The first 7 rows are patterns. Each new row is the sum of 2 different patterns, raised or lowered, with some noise. Before adding, each is slid sideways (what falls off one end comes back at the other), maybe read backwards, and multiplied by a number that may be negative. Names go in the order of the patterns.
Known rows, each followed by the names of its patterns:
[ 0.57 -2.63  2.63 -0.17 -0.14 -0.97  0.37 -0.22  0.01  0.04 -0.51  0.68
  0.25  0.12  0.79  1.11  0.35  0.19 -1.18 -0.12  0.91  1.70 -0.71  2.33
  0.09  0.20  1.39  1.43 -0.23  0.73 -0.83]	q_911
[-0.11 -0.31 -0.19  0.57 -0.08 -0.18 -0.02 -1.13  0.86  1.80  0.38  0.79
 -0.17  0.02 -1.62 -1.13  0.27  0.72 -0.84  0.26  0.04 -1.54  0.48 -0.73
 -0.73 -1.33  2.05 -0.01  0.19 -0.14 -0.98]	q_960
[-1.72 -0.95  0.55  2.63  0.85  0.25 -0.65  1.20  1.45 -0.40 -1.78  0.93
 -0.58 -0.53 -0.10  0.10  0.36  0.17  2.22 -0.83  2.14  1.34  1.01  0.02
 -2.63  1.16 -0.51 -0.23 -1.36  0.66 -0.55]	q_681
[-0.10  0.43 -0.41 -0.19  0.48 -0.07 -0.12  0.83  1.00 -0.98 -0.28  0.26
 -0.26 -0.71 -0.67  1.27 -1.40  0.06 -0.79  0.34 -0.42  0.51  1.36  0.73
  0.77 -0.99  1.43  1.05  0.33  0.02  0.10]	q_553
[ 0.04  0.01  0.12 -0.71 -0.80  0.01  0.42  0.19 -0.49 -0.24  0.46  1.74
 -0.42  1.67  0.05 -0.53  0.01  2.63  1.06 -0.69  0.10 -2.63  0.51  0.92
  0.07  0.37  0.56  0.53  0.06 -1.35 -0.07]	q_684
[ 0.27 -2.49  0.13  0.53 -1.38 -0.57 -0.86 -2.07 -0.29 -0.72  0.47  2.17
 -0.14 -0.19 -1.60  0.74 -1.09 -0.23  0.14  1.45 -0.16 -1.15  2.31  2.37
  1.11 -1.14 -1.17  1.05  0.11  0.67  1.61]	q_171
[ 1.32  1.04 -0.35  0.01 -0.39 -0.97 -0.87 -0.25 -0.12 -0.02 -0.67 -0.04
  0.09  0.94 -2.63 -0.44  2.23  0.59  0.05 -0.38  0.16 -0.66  0.14 -0.10
  1.73  2.39 -1.99  1.08 -0.27  0.17 -0.05]	q_650

New rows, each followed by the names of its patterns:
[ 3.68  2.42 -1.82 -0.24  2.57  3.12  1.30 -0.07  0.93  0.34  1.92  0.39
  1.19  2.04 -0.41  0.06 -1.25  0.03  0.55 -0.33  3.23  0.17  0.20  2.19
  3.23  1.30 -1.38  2.77 -0.81 -0.56  0.55]	q_681 q_171
[-1.77 -2.81 -1.34 -0.50  0.53  2.34 -2.37 -0.38  1.48  0.37 -0.21  0.66
 -1.00  0.13  1.25  2.24  2.10 -1.04  0.60  2.10  0.17 -0.45 -0.96  1.18
 -1.13 -0.28 -1.42  2.34 -0.78 -0.60  0.24]	q_684 q_171
[ 0.02 -0.57 -0.69 -2.81 -0.68  0.71  1.87  0.90 -0.79  0.87  0.17 -0.62
 -2.45  2.18 -0.45 -1.17 -2.37 -1.00 -1.33 -3.78 -0.49 -0.79 -0.10 -0.43
  0.42  0.15 -1.62 -0.29  0.31  0.15 -2.19]	q_681 q_650
[-1.71 -1.64  0.07  0.15 -0.07 -0.36  0.06 -0.38 -0.42 -2.80  0.06  1.85
  0.88 -2.10  0.15 -0.25  0.30 -0.23  1.07  1.48  0.71  0.19  1.54 -0.61
  0.12 -0.67 -0.30 -1.30  0.21 -0.96  2.37]	q_911 q_650
[ 2.58  1.91  1.11  1.33  1.62  0.01  3.02  4.29  1.51  3.14  4.17  2.40
  1.33 -0.09  1.98  0.94  2.26  1.82  2.24  1.21 -0.68  0.35  0.53  3.31
  3.30  1.84  1.10  2.65  2.35  1.28  0.24]	q_960 q_681
[-0.01  1.76 -0.86 -2.92 -1.07  1.31  0.93 -1.46 -0.63  0.72 -2.59 -0.06
  1.60  0.33 -0.75  1.85  1.95  1.55  2.65 -0.54  1.95  0.62 -1.49  0.31
  0.44  1.45 -0.17  0.64  0.04  0.36 -1.26]	q_553 q_171
[ 2.17  1.32  2.40  1.24  1.00  1.56  1.81 -0.81  1.13  0.44  0.82  1.88
  1.61  2.98 -0.44 -0.63  1.16  1.33  1.83  0.95  2.25  1.47  1.23  0.01
  1.76  4.24  1.04  1.73 -0.33  3.87  1.19]	q_911 q_650
[-0.52 -1.65 -0.97 -2.29  1.39 -4.32 -1.91 -1.10 -0.74 -1.79 -1.32 -1.36
 -0.71  0.20 -3.20 -1.28 -1.15 -1.12 -2.28 -2.44 -1.46 -1.25 -1.49 -3.85
 -2.15 -1.49 -4.61 -1.98 -1.65 -3.09 -3.92]	q_911 q_553
[-0.44 -1.30 -0.52  0.75  1.09  1.65 -1.11  0.80  0.40 -1.16 -1.22 -2.08
  0.56 -0.93 -0.61 -2.39  0.30 -0.79 -2.06 -0.57  0.16  1.84  0.28 -1.99
  0.15  1.46  1.60 -1.36 -0.86  0.48 -1.30]	q_960 q_681
[-0.76 -1.03 -0.40  0.04 -0.46 -1.56 -0.09 -1.47  0.17  1.45 -2.64 -2.80
  1.30  1.32  0.08  2.08 -0.27 -1.54  0.08 -0.42  1.27  1.84 -1.87  2.36
  0.02  0.16 -0.02  1.19  1.81  0.37  0.22]	q_684 q_650
[ 0.27 -1.04 -1.02 -2.66 -0.01  1.62 -2.46 -2.04  0.44 -0.64 -1.25 -1.80
 -0.79  0.74  0.06  0.56 -0.63  1.17 -2.56 -1.08  0.16 -0.43 -0.52 -1.07
  2.31 -3.66 -2.94 -0.27 -0.64 -0.42 -0.54]	q_553 q_650
[-2.22 -1.34  0.59 -0.96  0.20  1.23 -0.57 -2.55 -0.30  0.05 -2.07 -1.91
 -2.57 -1.41 -1.45 -1.87 -1.29  0.98 -0.20 -0.96 -1.10  0.05 -0.06 -1.84
  0.22  1.42 -0.42 -1.66  1.80  2.49 -0.39]	q_553 q_171
[ 1.40  0.09 -1.50  2.23  1.13 -0.10  0.54  0.28  1.80 -1.20  4.68  1.29
  2.29  1.81  0.80  0.59 -2.25  1.50  0.53  2.31 -1.33 -1.39  0.83 -0.93
 -0.47  0.26  2.75  1.08  0.44 -0.81  0.67]	q_681 q_650
[ 0.00  0.79  3.17  1.76  2.44  2.15  1.36  0.07  2.10  1.31  0.98 -0.03
  2.47  1.67  1.75  1.41  0.73  0.24  1.29  1.95  2.30  1.77  1.63  2.34
  1.12 -0.07  3.01  1.26  2.94  3.73  1.59]	q_960 q_684
[ 1.11  0.16 -1.37 -3.10  0.42  1.59 -1.55  0.61 -0.99  0.68  0.07  0.59
 -2.09  0.16  0.15 -0.02  0.17 -0.17 -1.30 -1.67 -1.06 -0.52 -0.16 -1.61
  2.12 -3.42 -3.63 -0.88 -1.33  0.19 -0.74]	q_960 q_650
[-0.41  0.30  1.40  1.19 -0.85  1.12 -0.30  1.07 -0.33  0.02 -1.50  1.15
 -0.36 -3.00  0.05 -1.34 -0.65 -0.53  0.55 -0.32 -0.05 -2.06 -2.04  1.99
 -1.48  0.13 -0.29 -0.77 -2.26 -0.38  0.38]	q_553 q_650
[-3.86 -3.02 -2.71 -2.76 -3.28 -2.15 -5.27 -1.20 -1.75 -1.47 -3.23 -0.16
 -0.93 -1.80 -3.36  1.78 -3.06 -1.67 -2.63 -4.41 -2.82 -4.12 -2.34 -1.82
 -1.82 -2.17 -1.80 -1.47 -3.77 -1.11 -2.02]	q_911 q_681
[-2.65 -1.89  0.25 -1.27 -2.87 -4.15  0.59 -2.06 -2.48 -0.70 -0.20  0.20
 -1.69  0.54 -0.01 -0.07 -2.79 -1.30 -0.13 -0.31  2.14 -0.11 -0.69  0.16
 -1.51 -1.01  0.80 -1.44 -0.04 -1.34 -0.31]	q_684 q_171
[-1.23  0.01  1.89  0.89 -0.22  1.81  0.92  0.83  3.10  0.93  1.27  0.87
 -0.55  0.90  1.01  0.88 -0.29  2.40  2.29 -0.47  1.38  0.67  1.76 -0.58
 -0.43 -0.76  2.32  0.79  0.08 -2.28  2.50]	q_911 q_171
[ 2.53  1.26 -2.51 -0.24 -0.43 -0.69 -0.79  0.04  0.79 -0.97 -2.57 -2.52
  2.01 -1.05  0.30 -0.38  0.35 -1.20 -1.31  0.44  0.20 -0.26  0.28  1.74
  0.46 -0.01  0.23  1.38  0.70 -1.08  0.30]	q_553 q_650
[-1.26 -0.48 -0.58 -0.10 -0.23  0.56 -1.04  0.90 -2.18  0.10  1.97 -0.19
 -0.09 -1.39 -0.09 -2.17  0.62 -0.93  0.56  1.52 -2.02  0.29 -1.40  0.48
  0.11  0.74  0.42 -0.29 -0.44 -1.00 -0.88]	q_553 q_650
[-2.32 -2.41  1.16 -2.14 -1.30  0.22 -0.13 -1.84 -0.95  0.43  0.11 -1.29
  1.43  0.11  0.42 -0.80 -0.04 -0.45 -1.71 -1.31 -1.83  2.50 -1.39 -3.32
 -1.33 -0.62 -0.31 -0.35 -0.28 -0.31 -0.28]	q_553 q_650
[-0.83 -0.12  0.27 -0.48  0.04  1.46 -0.34  0.45 -1.28 -0.07 -0.75 -0.32
  0.45  1.30 -1.04 -3.00 -0.10 -1.00 -0.57 -1.18  0.50 -0.34 -1.25 -2.39
 -0.93 -2.49 -0.45 -0.98 -0.32 -0.12 -0.04]	q_911 q_650
[ 0.05 -0.86 -0.47  2.41  1.29 -0.95 -0.16  0.30  0.95 -0.46  0.52  0.04
  0.00 -0.79 -2.53  1.56 -0.84  2.29 -2.09  0.56 -1.64 -0.08  0.08  1.28
  1.38  0.94  0.91  2.12 -0.42  1.48  1.34]	q_911 q_650
[ 0.00 -1.26  0.67  1.25  0.80 -0.33  0.98  1.07 -1.62  0.35  1.11  0.45
  0.38  1.01  0.70  0.13  1.01  0.28  1.76  1.47 -2.34 -0.24 -0.44 -0.03
 -1.24  0.85  0.64 -0.97 -2.42 -2.44  0.50]	q_171 q_650
[ 0.44  1.26  2.79  2.76  1.49 -0.72 -2.73  0.06  1.11  0.70 -0.32  0.95
  1.59 -1.82 -0.77  1.35  2.38  0.40 -2.22  1.28  1.56  1.71 -0.14  0.21
 -0.43 -1.31  0.97  0.98  0.06  1.24  2.43]	q_681 q_171
[-4.74 -1.12 -0.67 -1.25 -3.58 -2.10 -2.18  0.08 -2.05 -2.05 -2.29 -4.74
 -0.98 -4.05 -2.63 -2.94 -0.31 -4.30 -2.80 -1.61 -1.52 -1.34 -4.03 -0.57
 -2.42 -2.24 -2.96 -2.59 -3.05 -2.37 -3.69]	q_681 q_650
[ 3.91  2.06  0.71  0.36 -0.35  1.15  1.44  1.31  0.44  1.06  1.97  1.94
 -0.40  0.88  0.17  0.34 -0.53 -0.42  0.93  0.75  1.13  0.84 -0.12  0.57
  1.24  2.30  1.09  2.17  0.63  0.15 -0.70]	q_960 q_684
[ 2.11  1.09  0.46 -0.09  2.14  0.46 -1.55  0.65  0.33  0.00  0.19 -0.18
 -0.38  1.34  0.32  1.01  1.05  0.34  1.11  0.88  0.40  1.93  0.28  0.79
  3.00  1.67 -0.79  3.18  1.62  1.92 -3.09]	q_911 q_171
[-0.49  0.12 -2.95 -1.38 -2.49  0.67 -0.23 -1.15 -0.77 -0.48 -0.72  0.08
  2.44 -1.46  0.37  1.81  0.29  0.42  1.49 -0.19  0.67 -1.13 -2.49  0.18
 -0.26  0.94 -0.22  1.40 -1.16 -0.88 -1.41]	q_553 q_171
